The same things were measured in two ways. Each way mixes the same 7 hidden numbers, adds some noise and spreads widely along 5 directions of its own, which tell nothing about the thing.
(in the rows, 128 means zero)
Some things both ways: the first way, then the second way.
[ 74 105 108  93 130 123 102  98 138 149 109 165 120]
[134 138 109 115 132 127 121 142 113 128 125 106 150 140 132 105 156 136
 134 127 150 107 105 132 103]

[ 48 134 111 171 147 142 110  87  81 151  79 138 100]
[135  87 132 135 128 142 140 118 118 141 111 135 124 120 153 116 129 110
 141 155 100 138 116 106  98]

[154 138  77  34 119 117 109 112 148 103 116 145 158]
[109  90 148 110 117 141 146 101 140 165 102 110 121 146 139 151 123 156
 109 115 152  96 115 128 107]

[215 192 130  95 148 117 101 132 114  86 181 162 176]
[100 143 148 126 137 114 120 148 110 136 125 127 157 119 128  93 141 125
 156 128 109 108 109 144 124]

[179 166 130  60 103 159 145  72  85 137 103  98  94]
[108  84 200 110 111  98  84 140 128 155  59 121 137 155 154  93  98 112
 134 109 130  97 145 161 109]

[ 76 165  82  50  84 191  64  53 104  99  76  84  94]
[180 112 143 171 116 130 131  60 171 134 117 167  97 145 135 151 130 175
 138  99 145 132 105  69  93]

[115 160 105  90 144  79  68 120 147  82 141 141 176]
[177 142 134 103 159 150 161 108 101 110 124 149 114 166 146 134 186 140
 146 105 179 151  87 134  92]

[116 103 165 119 118 100 117 158 157 141  92 155 134]
[159 106 152  97 187 154 172 103 122 124 103 184 125 160 143 208 173 145
 113 149 180 126 154 155 118]

[ 49 112  29 132 139 150  95 119  80  93 146 128 109]
[110  98 140 142 123 169 148 123 122 142 131 101 137 100 157 119 117 126
 144 148 136 144 129  88  89]

[107 126 132  57 118 107 110  78 169 198 128 158 102]
[101  93 138 112 161 123 136 115 122 159 106 160 150 132 136 142 169 135
 123 158 116 109 151 148 123]

[129  67 155  96  89 139 192 210 140 112 132  83 159]
[116 113 164 138 121 168 161 137 120 128 145 109 131  87 142 150  84 123
 153 152 121 153 125  94 119]

[ 76 141 110 112 124  89 136 128 150 160 104 113 117]
[123  79 166 124  88 131 137  94 137 154 120 121 113 118 135 125 101 126
 134 123  88 154 128 113 120]

[148 129 158 144 109  68 138 105 164 101  70 131 170]
[155 126 107  67  86 122 154 130 105 139 152  95 118 131  81 138 136 135
 125 121 122 144 110 152 134]

[176 187 136  92 121 103 125 101 130 115 162 124 148]
[136 111 165  97 168 120 102 142 110 113  99 156 161 158 159 122 172 113
 136 141 149 142 170 169 117]

[135 135 144 120 134  95 107  95 148 112  73 175 165]
[145 145  99 143 131 154 179 116 106 119 147 127 123 108 121 136 141 124
 139 151 103 128  93 116 115]

[ 65 101  55  56  84 150  64 107 148  99 153 108 104]
[131 129 174 141 135 149 144 124 137 125 132 136 128 115 138 159 103 149
 150 127 149 132 122 105 119]

[130 176 111 104 132  56 119  42 194 161 114 152 178]
[106  95 121 109  98 116 134 146 103 157 136 110 137  94 112  99 115 101
 147 162  48 136 106 123 132]

[122 129  82 135 142 148 143 213 121 111 155 158 151]
[136 100 143 134  79 109 117 133 153 207 109 124 106  76  68 128  86 180
 165 119 169 107 153  68  73]

[ 70 102 126 129 153 133 101 169 125 135 134 184 148]
[116 127 137 131 111 123 127 151 122 130 127 106 140 115 125 126  89 122
 137 143  94  96  93 124 136]

[155 157 141 115 109 135  85  96 129  83  85 155 146]
[169 122 168 152 178 150 166 115 128 105 101 191 115 129 146 202 114 124
 138 168 135 121 144 126 124]

[ 95 112 141 145 133 127 126 150 116 153  91 152 111]
[124 137 137 138  97 117 129 126 127 140 131 111 130 113 112 107 109 136
 148 116 102 114  99 117 120]

[169 172 167 185 171  84 138 129  88  94 107 182 170]
[142 150 147 130 154 146 136 171  78  72 117 118 155 129 170  99 127  63
 150 164 102 138 123 167 123]

[125 131 180  52 102 115  54 101 156 161 110 125  90]
[116 151 129 117 150 124 174  57 134 132 153 172 130 162 115 158 207 171
 117  95  94 120  84 160 158]

[129  70 138  97 116 131 113 186 100  71 140 164 120]
[141 155 157 113 115 141 163 161 103 125 122 106 122  99  96 155  89 127
 146 135 161 109 143 154 122]

Other things, the second way, with their names:
(112): [103 127 143 148 133 103  98 144 136 153 103 131 151 126 131 100 122 146
 152 125 126  77  97 108 108]
(101): [133 126 155 117 177 135 112 167 102 100 103 140 168 144 168 127 142 105
 140 161 147 117 142 154 117]
(231): [158  96 157 153 109 130 134 100 151 147  96 146 102 126 131 154  91 146
 134 127 136 112 127  93 100]
(38): [137 133 172 147 118 163 145  97 120 114 132 112 121 134 169  94 135 131
 159  89 150 170  96 103  85]
(20): [162 110 146 109 147 147 156  97 144 114 116 149 125 159 137 207 138 150
  99 138 165 122 158 149 132]
(236): [127 117 186 105 103  83  93 141 137 169  90 135 121 145 105 113 104 157
 155  85 150  91 105 132 113]
(340): [117 135 164 114  99 122 121 119 138 138 151 107 136 134 121 118 120 161
 151  82 136 138  87 112 127]
(357): [150 154 150 162 179 155 148 125 117 107 111 164 139 124 151 137 156 137
 157 141 176 123 140 118  85]
(55): [109 119  94 104 130 128 183  94 141 166 163 150 133 106  70 204 161 176
 103 158  96 104 136 138 163]
(238): [142 152 132 143  94  94  87 184 121 139 113  99 140 101  96  84  81 131
 172 126 137  87 106 104  99]
(376): [107 164 179 165  67 111 153 135 125 162 135 117 109  51  63 111  58 142
 182 112  89 116 135 116 127]
(162): [104 114 147 150 124 121 123  72 174 152 138 146 141 138 129 151 146 186
 121 102 124 110 122 103 132]
(7): [132 128 176 182 104 133 101 141 115 109 124 116 133 100 172  43  87  90
 194 122  81 167  92  76  87]
(156): [122 158 101  96 134 106 103 149 128 105 167 109 181 154 112 136 162 153
 120 124 123 104  96 152 165]
(359): [138  74 203 118 157 155 141  94 127 111  92 161 126 164 197 156 132 104
 125 136 124 161 145 142 120]
(338): [146 148 168  98 151 123 132 145 102 112 111 142 135 160 137 129 149 129
 149 107 160 123 103 164 121]
(243): [130 135 152 144 119 136 149 122 119 135 120 129 123 110 123 125 116 129
 148 128 121 121 123 125 110]
(305): [116 126 149 102 140 151 179 115 102 132 128 131 130 123 124 156 148 124
 125 140 125 132 141 169 132]
(87): [ 86 111 187  95 130 118 112 148 109 128 127 117 164 134 151 103 129 109
 144 127  99 142 132 163 145]
(65): [125  50 158  64  79 129  79 160 120 125 111  56 156 150 167 106  88  88
 106 144 120 160 166 149 123]
(392): [ 78 100 111 102 105 131 121 109 141 150 175  88 170 124 129 117 158 153
 117 127  90 142 109 114 145]
(278): [110 141 156 105  97 126 159 110 107 145 143 112 121 121 104 111 136 134
 147  98 100 140 103 153 131]
(182): [107 118 208  94  99  58  36 158 154 147 102 119 161 172 125  91 100 161
 153  63 143  92 104 143 142]
(339): [115 139 155 139 117 114 132 120 132 147 119 132 131 120 111 118 123 146
 148 112 117 102 117 131 121]
(346): [ 76 125 135  97 193 141 119 123 112  93 165 136 203 173 192 117 219 125
 123 137  97 150  94 158 161]
(268): [155 135  88 152 154 139 143  85 140 134 143 160 134 135 130 132 196 171
 141 129 147 129  99  85  92]
(248): [115 114 125 107 150 131 155 157 103 140 129 142 148  98 112 162 126 112
 134 189  96 115 146 146 143]
(251): [152 112 164 155 181 162 177  90 114  95 116 189 114 147 186 165 143 105
 140 156  87 148  87 118 128]
(160): [184  82 140 129 147 118 107 115 147 104  94 171 124 177 164 176 116 121
 111 155 109 112 112 120 134]
(83): [166 127 118 158 129 176 197  68 126 152 126 148  85 105 122 148 156 160
 147 122 169 146 117  81  61]

Some of these things the first way, each followed by its name:
[146 155  82  23  91 138 113 108 101  61 154  48 135]
(38)
[176 159 118  55 104 204 103  73  97 119 131 123 131]
(112)
[184 193  93 157 114 157  88  73  47  53 165  80 116]
(87)
[116 156  78 246 141 147 111 124  76  96 109 122 129]
(392)
[183 103 185 105  84 108 148 100 127 127  63 114 103]
(305)
[163 108 176 132  91 154 100 108 121 105  81 148 121]
(55)
[ 68 149  64 164 148 171  52 159  88 118 139 156  85]
(162)
[ 96 115 117  46  94 135 103 111 178 184 129 115  98]
(236)
[119 111 165 161 132 110 113 161 127 142 103 143 121]
(338)
[ 15 121 111 140 153 108 106 170  99 155 139 118  88]
(359)
[ 97  96 122  73 111 148 118 132  88 105  85 114  98]
(83)
[126 207  41 185 144 145  54 123 122 113 166 135 130]
(182)
[170 164 100  71 132 101  97 124 160 106 141 177 163]
(357)
[168 159 148  70 106 128 112 107 146 118 192  84 172]
(346)
[ 56 110 134 165 148 160 131 192  82 138  76 156 106]
(231)
